Each new row is followed by what is left after taking away its nearest point in the smallest flat space through zero that holds the last named rows.

Q902 (3 x 15)
[[ -5  13 -19  21   3  34  -9  -8   3  10 -19  -5 -17  -3 -12]
 [-17  32  -2  15  -4  -6  -3  -3   2 -15 -14 -18   9 -17 -17]
 [-14   9   6  -5  -4   7   3   3  -6   1 -15  -9 -10   1  -4]]
New rows:
[ -6  14  -8  10   7 -17  11  -4  -5   9  -9  16  13   7  -4] : [ -6   9  -7   6   7 -12  12  -3  -7  14 -10  18   7  11  -1]
[ 16 -13   3 -16 -14  -8  -2 -11  -5  -5   2   7  -7   4   8] : [ 10   0  -2  -6 -14  -3  -5 -14  -3  -8  -6   1  -7  -2   0]
[  6   5  -3 -11   7  13   8   4  11 -15  -3   4  13   0 -15] : [  6   2  -1 -15   7  14   9   5   9 -13  -3   5  10   3 -13]
[-15  -4  -3  13 -14 -12  15 -12  10  -4   2  -4 -16   3  -6] : [-11  -9  -4  12 -13 -12  15 -12  11  -2   6   0 -16   5  -3]
[ -4   6 -10  -9 -16   8  -9 -15  -8  -6   5   8  14 -16  11] : [ -6   3  -7 -13 -17  11  -7 -13 -10  -3   3   8   9 -13  13]

Q449 (3 x 15)
[[  7   4 -13  19 -12  32   6  -3 -11  -9 -10  10  13  13  19]
 [ -8 -12  -8   7   5  34   5  19   9 -22   9  14  15  16  11]
 [-14  -6 -20  16  15   9   3   0  -5  -3 -15  11  11  14  16]]
New rows:
[-14  13 -17   4   6 -17  -6  -8   8  -2  13   8   4  27   8] : [ -3  18  -9   0  -7 -13  -6  -9   8  -3  19   4   1  22   4]
[ 30  16   0  -1  -1   8  -3  10  14  -7  -9   0  -7 -12 -13] : [ 19  11  -8   3  12   3  -3  10  14  -5 -16   3  -4  -8  -9]
[ -1   2  -3   5  -2  -2   5  -2   9  -6   0  12  10 -26   8] : [ -1   2  -2   4  -2  -4   5  -2   9  -5   0  11   9 -27   7]
[  0   6   3  27 -14  -5   1  -1  -4 -11  14  -8  15  -3 -19] : [ -7   3  -1  28  -6 -11   0  -1  -3  -9  11  -7  15  -2 -18]
[-12  -3  15   6 -25  11  -2  29  -3  23   9   1  11  -4   5] : [-17  -3  10   8 -17   0  -3  24  -6  29   1   1  10  -4   6]

Q995 (3 x 15)
[[  0  -4 -13  -5  -1 -25   1 -31   9 -14 -31   7   3 -21  10]
 [ -3   3  -7  -4  -8   4  15  -5  27  18 -13   1  30   1 -20]
 [  1 -11  -4 -11  16  -9  19 -24  11   8   8  16   1 -15 -13]]
New rows:
[  6  -4 -13  -3   4   4  10  -5   7   0   6  -2  -7  -1  -6] : [  6  -1 -13   0  -1   5   4   0   4  -4   1  -6  -7   2  -1]
[  0  -4   5   9  23  -5   8   6   1   4   0 -23  -4   2   8] : [  0  -3   3   9  21  -6   9   4   5   5  -5 -23   0   1   7]
[ -7  -1  23  -3 -11 -11  13   1   3   0   2  24  -1   7  -4] : [ -7   1  23  -1 -15 -11   8   4   1  -4  -2  21  -2   8   0]
[  1  -1 -14  13  -1  -8  -8 -19   2   2  -2  -8  10   0  -2] : [  1  -1 -10  14   2  -3  -9 -12  -3   4   9  -9   5   4  -3]
[ -1   8  -7   3  12  -2   5  17  -6   1 -13  -1  -1   5   4] : [ -1   6  -7   1  16  -4   9  12  -4   3 -10   2  -1   2   1]
[ -7   0 -21   5   8  19   2 -15  23   2   5   8  24   1   4] : [ -6   0 -17   8  10  19  -8  -9   9  -7  10   5  10   3  15]

Q827 (3 x 15)
[[ 10 -21 -13  -6 -17   5 -15   9  15  -2   0  -7  -1  -6   2]
 [ -6   9   3  -3   1 -10  -1  -2  -6   1  -2  -1 -16  11  17]
 [ -2   5   6  -3 -16 -15 -10   4  -2  10   6  25   0  12  13]]
New rows:
[-15   4   9  15  -7   9 -16  15   2   1  15   7  10 -10  -4] : [-17   6   7  14  -1   9 -14  13   0  -3  11  -5  -1  -8   3]
[ -9  -2  11   8   5  -5   5  -3   1  -1   9 -17 -13 -14   9] : [ -7  -5  12   9  -2  -6   1   0   3   3  13  -5  -4 -15   5]
[ -4  -2  -9   4 -11  -3   3   2  12   7   4   6  10  17  -5] : [-6  1 -9  4 -3 -1  8 -1 10  3  1 -4  4 17 -4]
[-16  11  12  15  -5  -4  10  12   3  11   0   1  -6 -11   9] : [-12   4   7  14  -8   1   7  14   8   9  -1  -4  -4 -16   6]
[ 16  -4   9   4 -13   4   3  -1 -15   0 -15  11   0  -6  -8] : [ 15  -3   8   3 -11   3   3  -2 -16  -2 -17   4  -7  -4  -3]
[  1 -12   1  -7  -5 -11 -15   0 -17   0  11   2  17   1  -1] : [ -1  -9   1  -7   3  -9 -10  -3 -19  -4   8  -8  11   1   0]

Q80 (3 x 15)
[[  0   5   3   1   9  -2 -10   0  -6  18  -2  -2  -4   3  -4]
 [ -8  21   1  -2  -7  -4 -13   0  10  11   2   7 -10  -4   0]
 [ -6  11   5 -12   7   2  -2   8   1 -11 -10  -9 -14   9   9]]
New rows:
[  0   5 -24  -9 -15  -3  -6 -19  22   0   0   6   2   2 -24] : [  3  -1 -20 -13   0   0  -4 -15  11  -2  -8  -5  -1  12 -22]
[ -3  16   6  -8   1 -24  10   5  13  19   5   5   1  -9  -2] : [  1   4   6  -9   6 -21  19   7   7   8   2  -1   5  -5   0]
[  4  -4   1   1  -5  -2  -3  -2   6  -3  -3 -24   2 -24  -2] : [  3  -2   2   0  -3  -2  -5  -1   5   0  -4 -25   0 -23  -2]
[ 7  1  4  3 -1  5 13  2 -6  0  6 -3 16  9 -8] : [ 2 12  5  0 -3  4  8  4 -1  1  5 -2  9  9 -6]

Q683 (3 x 15)
[[  6  10  -3   9  -6   3   5   1 -10  14   7 -26 -11 -14  11]
 [ -5  -3   8  10  11  10   1   0   1   9  -3 -11   1  -5   0]
 [ -4  -4 -13  -7  -7 -13  21  14 -25   2  -6  -1   4 -10   1]]
New rows:
[ -2  12  16   8 -13  -2   0  -4  13   8  14   1  -5  15   7] : [ -9   5  14   6 -10  -6  11   3   3   9   7   4   1  12   4]
[ 12  -1  -9  -5 -10  -2   1   4   9 -13   4  -6   3  -2  -5] : [ 7 -5 -5  0 -2  3  3  5  9 -9  0 -9  6 -4 -7]
[ 16 -14   3 -15   5 -17 -12 -13  10  -2 -10  -9 -15   1  16] : [ 10 -19   4 -14  10 -17  -5  -8   4   1 -15 -10 -11  -2  14]

Q176 (3 x 15)
[[ 12   7  -3   3   5  -6 -22  -2  -8  -6   1  -5   6  -1  -6]
 [-12  -7 -12   3  -6  -7  13   7 -13 -20  14   8  10   4 -10]
 [  0  -3  -5 -11  -7   4  23 -10 -23   2  -3  -3  -2  -9  -4]]
New rows:
[  9  -5   0   7   3   3  16   8  10  -1   4 -14  -9 -19   4] : [ 11  -4  -3  10   4  -1   9   9   7  -7   7 -14  -5 -18   1]
[ -7  -5  24  -2  14  22  -6   3  -5   6 -14   9 -10   0   7] : [ -9  -6  17   0  13  16  -7   6 -15  -6  -7  11  -3   1   0]
[ -3  -9  -9   3   3   7  -2  -2 -15  13  -1  -6  14   4  -1] : [ -6 -10  -7   5   4   7  -4   1  -6  14  -1  -4  13   7   2]
[ -3  11 -12  -2  -1  24 -12   6  -1  -4 -11 -12  -5  -1  -5] : [ -9   8 -13  -1  -3  24  -5   9   1  -7  -8  -9  -4   1  -5]

Q67 (3 x 15)
[[ -2  10  -2 -27  11  -1  -6  -3  27 -23  -3   8   3  -2   5]
 [  0   5  23 -10   8 -13  13  25   2 -12 -14  -1 -12  -3  -3]
 [-22  -7  -7  16  -2 -17 -16   9   4 -27  -8  13  -9  -4 -10]]
New rows:
[ -1  -4  -7   6   7   1  11  -6 -24  -2  -6   5  -5  -3   6] : [ -1  -1  -8  -3  10   2  10  -8 -16  -7  -6   7  -3  -3   8]
[-14   2   1   1   2 -18   2   2   3   7  -5  -4   1  11  -9] : [-11   3  -1  -3   2 -14   2  -3   5  10  -2  -5   4  12  -6]
[  7  -5  -5   1  10  -7   5  -8  -9  -7   0  -8   3 -24 -24] : [  9  -3  -5  -3  11  -5   6 -10  -7  -6   1  -8   5 -24 -22]
[ -3 -13  -1  -2   8   1 -19  -1   1  -8   8  18  19 -16 -11] : [  4 -11   9  -4   9   2  -8   5  -6   2   7  12  17 -15 -10]
[ -8  -3   4  -3   5  -2   9  -7 -16   2  -7  -8   0   2   1] : [-10  -2   0  -6   6  -2   5 -10 -11  -3  -6  -5   1   2   2]
[  2   0  10  24 -19   0   2   8  -2 -12  -2  -8  15  15  -2] : [  6   5   9  12 -15   4   2   4   7 -14  -1  -8  19  15   2]

Q823 (3 x 15)
[[ 17  32  -6 -15   2  -3   7  -4  -4  12 -11  -2  -6  14 -20]
 [ 13  16  21 -19   3   1   1  -2  15 -11  -9  -3  11  19  -1]
 [  5   1  25 -17  -4 -18 -28  17   0   2   3  -8  -4  28  -5]]
New rows:
[ 10  -7   5  14  15  -1  -7   3  -2  -3 -23  -7  13 -20 -14] : [ 11  -6   7  12  14  -4 -11   5  -3  -1 -23  -8  11 -16 -16]
[ 9  6  2 -1 -5 -1  2  7 -1 -4 11  0 -4 -1  0] : [ 8  4  1  1 -5  0  4  6  0 -5 11  1 -3 -3  2]
[  2  10  18 -13  -4   0  -3  -1   7  19   3  -6 -16  -3   0] : [ -2   3  14  -6  -3   5   2  -4   9  15   4  -4 -13 -12   6]
[ 18   3   1  -7   1  -2 -16  11   1  -7 -16   1  -8   4  11] : [ 15   0  -7   0   1   2 -10   8  -1  -6 -15   3  -8  -5  13]
[  9  -8  -2  -1   0  -1 -19  -2   4  15  19   9  -7  -1  -8] : [12 -4 -1 -2  3  6 -9 -8 11  8 15 11  0 -3 -5]

Q843 (3 x 15)
[[  6 -13  -6  -5  -9 -20  -4  -4   0  -7   0  18  -9   5  -5]
 [  6   9 -23  -4 -16  -4  14 -15  10  12  10  -3 -25  -7   3]
 [-28  12  -6  19   1  -7   4  -5  -7  23   4   6   0   5  -1]]
New rows:
[ -5   0  16  24  -2  11   3  12   3   3  -1   0 -10  10  -9] : [  4  -3  12  18  -7   9   4  10   7  -1   0   1 -16   8  -9]
[  2   0  -1   6 -15   4  -4  13  -2   3  -2  -4  -3  11 -11] : [  3   1  -1   5 -15   5  -3  13  -1   3  -2  -5  -3  10 -11]
[ 12  -3  -6  -2  12   5  -4  -6   0 -21   9   8  -5  24  -3] : [  3   5  -8   4  14   9   0  -8  -1 -11  11   3  -5  23  -1]
[-10  11   1  -6 -20 -24   6  -7 -11   3  -1 -14  15   4   3] : [ -3   9   4 -11 -19 -20   5  -5  -9  -3  -2 -18  17   2   4]
[  4   4   6 -18   3   8  12 -11   1  -8   5   3  13  -5   0] : [ -4   4   4 -13   2   1  12 -13  -2  -3   6   9  12  -2  -2]
[ -2  -5   8 -11  -4  10  -8   1   1   3 -24  24   3  -8  -8] : [ -4   2   3 -10  -6  15  -2  -2   4  10 -21  18  -2 -11  -6]

Q781 (3 x 15)
[[-10  -8 -11   6  -1  16   2 -14   7 -18 -15   4  11  -6   2]
 [ 16  11  -1  -9   2   7  11   6  13 -25  -2  -1  -3   6   7]
 [ 20  22   0  22  16  -8 -10 -11  -1   9 -19  -3  -7  17   8]]
New rows:
[  7   1  -8  -1   4  -1   4  12 -17   0  16 -16  -8  -1  17] : [  1  -3 -13   5   4   5   2   4 -16  -3   8 -14  -3  -4  17]
[ -5  13   0 -10  11   0  -2 -12  -6 -17  15   5 -11  12   3] : [-12   8  -1  -7  10   0  -5 -15 -10 -11  14   6  -9   9   1]
[  5 -16  12  12   9  10  17  15   1   3 -14   6 -11  -1   7] : [  3 -18  13  12   8   9  16  15  -1   6 -12   6 -11  -2   6]
[ 17  -6  10  13  15  -6 -12 -16   3   2  10   7 -10  16  -7] : [  8 -15   8   4   8   1  -7 -13   6  -7  15   9  -5   9  -9]
[  0  -3 -14 -11  10  11  15   7  -5 -11  -2 -11  -8   3  16] : [ -5  -5 -13  -5  11   5   8   4 -12   3  -2 -11  -8   2  13]
[ -6  13  11 -16   4  -8 -14   3 -16  -8 -11  11  -7 -11 -15] : [ -6  13   9 -15   5  -5 -13   0 -14 -12 -15  11  -6 -11 -14]
